All groups share one centre, and each spreads out both ways along 9 directions, with some noise.
In the rows, zero is written as 128.
Known rows, each followed by its group:
[ 84  98 173 143 127 174 135 156 120 135 168 126 160 130 139 177 121 115
 126] => (2)
[118 129 137 123 122 122 134 155 125 123 151 145 130 122  98 155 116 107
 132] => (0)
[ 95 138 150 141 122 149 160 118 127 105 122 105 127 140 122 135 123 114
 130] => (2)
[136 143 118 121 150 117 121  93 188 138 123 137 166 115  85 133 102  94
 112] => (2)
[166 110 123 139  99 124 138 106 163 142 145 157 118 127  93 121 132 129
 132] => (3)
[155 125 113  74 108 115 133 170  96  98 128 151 150  91  54 132  78 113
 114] => (1)
[169 134 143 114 122 126 107  98 160 130 151 140 109 142 182 181  77  87
  99] => (0)
[122 184 105 115 117 101 128 120 142  95  99 121  92 152 104 141 115 153
 136] => (1)
[174 129 120 129  99 110 115 130 118  94 122 182 108 120 107 170 103 155
 123] => (0)
[115 153 119 115 151  48  88 130 119 113  96 160  65 118 114 197 106  80
 114] => (0)
[142 123 109  49 173 142 141 173 110 104 116 169 145 113 142 158 102 111
 115] => (3)
[113 117 128  86 146 136 138 138 126 128 117 117 115 129 125 129 116  94
 111] => (3)
[124 123  96 140 157 128  95  98 147 144 108 146 117 132 149 122 157 183
 139] => (1)
[127 137 142 145 164 125 127 119 155 148 149 134 175 114 156 141 124  77
 128] => (3)
[139 110 138  89  90 157 135 183  77  90 154 152 124 123 103 139  89 133
 118] => (0)
[139 105 110 129 162 107 121  72 152 133 108 160 123  84 105 143 113  99
 117] => (2)
[ 95 152 115  71 128 127 129 210 111 135 170 116 106 149 124 111 138 125
 156] => (0)
[134 171 126 100 178 123 118 163 137 133 129 119 214 112 176 161 102 113
 122] => (3)
[125 134 127 141 133 130 122 111 140 113 111 143 141 128 109 148 120 133
 121] => (1)
[110 150 158 155 141 116 164  69 182 137 129  98 126 135 128 148 108  39
 113] => (2)
[161 130 129 140 121 122 141 124 145 115 119 162 140 129 117 157 123 128
 122] => (0)
[111 142 142 149 111 136 154 121 129 100  99 103 159 125  85 119 122 133
 122] => (3)
[127  98 121  82 147 100  93 171  77 109 117 185 109  99  73 139  99  61
 102] => (2)
[145 129 183 195 102 157 166 127 166 120 122 146 209 154  86 146 140  96
 110] => (1)
[108 130 142 131 145 129 133 112 108 103  82 109 129 125 143 151 110 115
 104] => (0)
[122  97 117 113 145 128 123 121 125 109 105 173 141  90  56 144 111 107
 108] => (2)
[184 107  92 117 153 111 109 105  82 132 125 164  75 106 207  77 151 137
 147] => (2)
[147 114 135 144 124 136 149 108 154 146 155 118 168  97 138 146 116 137
 136] => (1)
[122 131 119 125 141 120 111 127 100 113 119 144 104 120 148 147 125 140
 133] => (3)
[146 138 120 129 119 116 151 112 171 141 139 120 153 116 104 133 120 132
 136] => (1)
[ 97  99  88  64 185 158 127 108 164 152 137 128 156  95  81  72 119 104
 122] => (1)
[199 146 114 170 119 101  93  67 197 179 180 127 198  94 146 117 104 126
 133] => (3)
[135 131 120 117  98  99 115 121 140 137 114  98 102 131  80 105 115 118
 113] => (3)
[131 122 144 136 123 139 138 120 117 103 110 132 144 119 121 154 108 125
 114] => (0)
[130 150 145  87 109 129 144 170 147 126 150 113 139 152  99 137  93  74
 111] => (0)
[150 163 137 137  92  82 151 145 130 110 119 121 113 132 107 167 108 121
 131] => (1)
[167 134 123 143 117  99 108 139 137 159 158 125 132 125 187 164 132 163
 143] => (2)
[ 91 138 123 108 160 103 111 152  93 116 107 132  95 119 140 153 134 113
 132] => (0)
[108 126 116  94 142 125 131 128 112 115 124 119 117 104 119 133 102 114
 124] => (1)
[170 121 113 103 106  91 117 182 145 159 160 163 121 127 108 139 142 132
 139] => (2)
[128 145 113 137 154 107 140  54 165 138 116 108  81 124 167 124 129 107
 137] => (2)
[122 108 136 170 105 120 107  96 131 142 150 135  67 135 164 166 145 165
 146] => (3)
[178 118 163 161  80 133 169 173 120 114 131 145 199 122  80 138 130 134
 120] => (1)
[161 137 117 130 126 128 164 139 140 118  73 123 183 129  86  83 156 158
 123] => (0)
[119 143 124  81 128 145 132 152 152 151 129  65 145 148 162 131 115 154
 115] => (3)
[ 97 144  93  85 152 119 101 125  98 101 100 125  79 120 131 128 112 154
 132] => (1)
[171 111 128 110  91  80 128 167 190 178 165 157 105 151  71 142 138  77
 120] => (3)
[155 140 121 129 140  90  80 122 138 142 132 133 150 104 152 167  99 126
 114] => (2)

New rows, each followed by its group:
[105 211 107  93 125 108 111 127 113  87  84  82  89 167 136 105 103 144
 128] => (2)
[170 105 123 133 124 130 137 138 136 152 163 154 138 122 152 119 151 139
 145] => (2)
[149  86 108  62 114 118 122 208  41 118 137 138 137  69  99 109 108 138
 123] => (1)
[ 97 150 147 158 154 113 120  78 183 158 149  94 134 123 157 164 111  83
 128] => (0)
[180 167 127 172 102  35  81 124 139 110  96 183  89 144 115 211 114 123
 114] => (1)
[111 149 156 117 132 127 146 121 156 129 105  66 198 114  86 138  81  68
  89] => (3)
[116 103 135 162 127 157 187  83 149 109 109 131 135 111 104 143 146 159
 141] => (2)
[157 152 131 143 124  37 129  95 210 165 126 116 119 112 102 199 107  78
 114] => (2)
[156 119 157 123 119 101 115 187  95 131 138 155 133 136 134 141 125  62
 110] => (1)
[134  91 145 142 138 107 122 129 108 132 118 136 145  82 117 166 117 110
 111] => (1)
[ 77  60 134 136 183 120 116 127  91 150  83 125 136  78 108 131 161 105
 107] => (1)
[188 165 122 110 130 113 155 152 178 123 108 173 117 184 156 166 142 122
 124] => (0)
[163 144 133 114 129  87 113 134 140 110 112 178  89 142 133 206  96  83
 105] => (0)
[129 130 132 133 127 110 130 127 126 127 123 126 123 118 127 151 120 122
 127] => (1)
[117 154 128 106 141 126 111 114 136 107 129 139 115 133 121 150  86  87
 116] => (1)
[136 125 135  74 163 155 163 158 168 143 140 129 184 131 133 136 114  79
 110] => (3)
[156  70 142 125 115  98 159 198  91 159 131 127 173  75  86 118 154 110
 123] => (1)
[144 135 117 123 143 125  99 119 102 105 105 142 154 107 127 126 103 137
 112] => (2)
[138 123 124 120 130 123 128 136 104 109  94 129 141 113 109 116 119 134
 113] => (0)
[ 99 159 126  94 130 103 155 129 139  93  92 128  84 142  45 109 106  46
 111] => (2)
[152 117 152 131 102 144 137 105 129 111 114 113 176 108  94 130  77 102
  89] => (0)
[154 148 159 157  98 123 181 152 164 159 157  98 158 161 148 117 161 110
 147] => (1)
[169 162 129 139  97 105 104  83 181 125 151 143 105 144 146 189  82 131
 120] => (0)
[112 136 148 127 169 133 146 150 148 143 143 133 168 134 145 144 137  62
 127] => (3)
[ 77 124 132 126 122 139 136 168  92 115 155 126 127 110  94 136 131 147
 155] => (0)
[156 122 141 130 137 122 148 126 133 110  86 146 150 128 116 151 122  97
 100] => (0)
[ 99 140 130 112 154 123 143 142  85  86  46 103 125 132 129 128 133 132
 104] => (0)
[123 114 130 116 142 134 127 137 103 119 112 132 136 114 138 130 125 120
 117] => (0)
[ 48 132 131 144 155 132 132 131 123 151 149  76 152 102 115 105 146 122
 154] => (0)
[ 86 129 103  72 115 140 137 184 149 111 120 152 120 145  12 138 129 156
 133] => (2)
[155 149 143 127 121 107 111  89 176 131 143 131 121 134 147 180  76  78
 104] => (0)
[151 132 102 117 129 116 118 124 148 159 132 106 168 113 106  66 136 139
 132] => (0)
[ 83 152 133 169 199 104 159 110 163 141  80 120 136 137 162 161 188 112
 143] => (0)
[129 128 146 207 137 137 138 129 116 105 149 201 136 127 176 206 160 179
 171] => (3)
[166 120 126 140 129  95 125 115 139 140 130 146 134 104 133 147 124 112
 123] => (2)
[ 99 117 139 126 171 105 135 150 115 130 103 136 141 106 111 147 142  72
 118] => (0)
[110  98 128 126 163  89 108 141 101 139 122 154 131  78  95 144 121  62
 115] => (0)
[135  89 149 155 130 120 124 124 137 132 129 155 172  85  94 197 107 120
 107] => (2)
[154 141 115 147 128 113 120 106 129 120 127 146 147 111 115 110 123 133
 136] => (3)
[ 93  98 109 134 136 117 110 156  79 136 149 138 142  66  73 101 147 152
 158] => (0)
[145 174  88  97 124  77  85 143 138 125 135 150  58 153 151 161 121 159
 147] => (0)
[149 124 106 145 154 109 103 103  95 108 126 188 109  96 136 129 126 117
 141] => (3)
[130 130 107 100 141 128  93 143 113 110 110 152 151 112  95 128 105 140
 112] => (2)
[ 63 107 100  75 200 102  98  84 135 129  97 128  94  71  77 146  85  53
  98] => (1)
[196  92 113 148 118  71 145 113 133 128  97 184 137  70  72 159 130 125
 121] => (2)
[236 110 115 138 137 103 119  92 172 140 103 193 147 127 157 145 131 119
 100] => (0)
[146 124 138 124 130 125 123 120 135 127 148 146 148 107 123 157  87  85
 111] => (1)
[ 98 124 129 151 152 107 109 133  74 102 112 166  68 123 144 154 146 117
 141] => (3)
[178 113 109 186 114 146 127  68 143 122 129 160 152 108 154 139 141 222
 148] => (0)
[153 133 154 160 122 124 149 106 110 120 128 119 135 122 172 130 122  92
 125] => (2)
[131 143 104  67 162 113 106 137 124 137 116 108 129 114 129  87 104  82
 106] => (3)
[114 106 129 132 130 110  94 116 107 132 152 132 127  82 107 143  97 104
 123] => (0)
[ 83 119 121 118 161 159 138 120 136 130 105 111 139 132 110  93 151 129
 128] => (1)
[107  94 153 165 180 132 168 117 120 127  67 131 195  88 105 126 162  90
 110] => (0)
[140 150 111  71 133 140 164 217 147 155 159 132 149 169 130  82 173 134
 156] => (0)
[115 129 132 159  90 128  93  81 124 117 172 122 122  90 107 165  77 163
 140] => (0)
[147 129 142 140 114 125 124 146 105 117 128 137 158 116 131 147 120 138
 120] => (2)
[115  94 125 146 147 158  95 133  70 110  99 153 138 115 160 137 143 187
 123] => (1)
[ 69 169 120 118 136  91  81 127 146 153 204 112  59 135 162 187 104 112
 166] => (0)
[131 154 125 171 132 117 153  48 160 102  72 102 144 105 119 156 113 163
 123] => (2)
[199 109 147 171  73  83 138 187  79 122 125 150 158 101 123 170 140 179
 133] => (1)
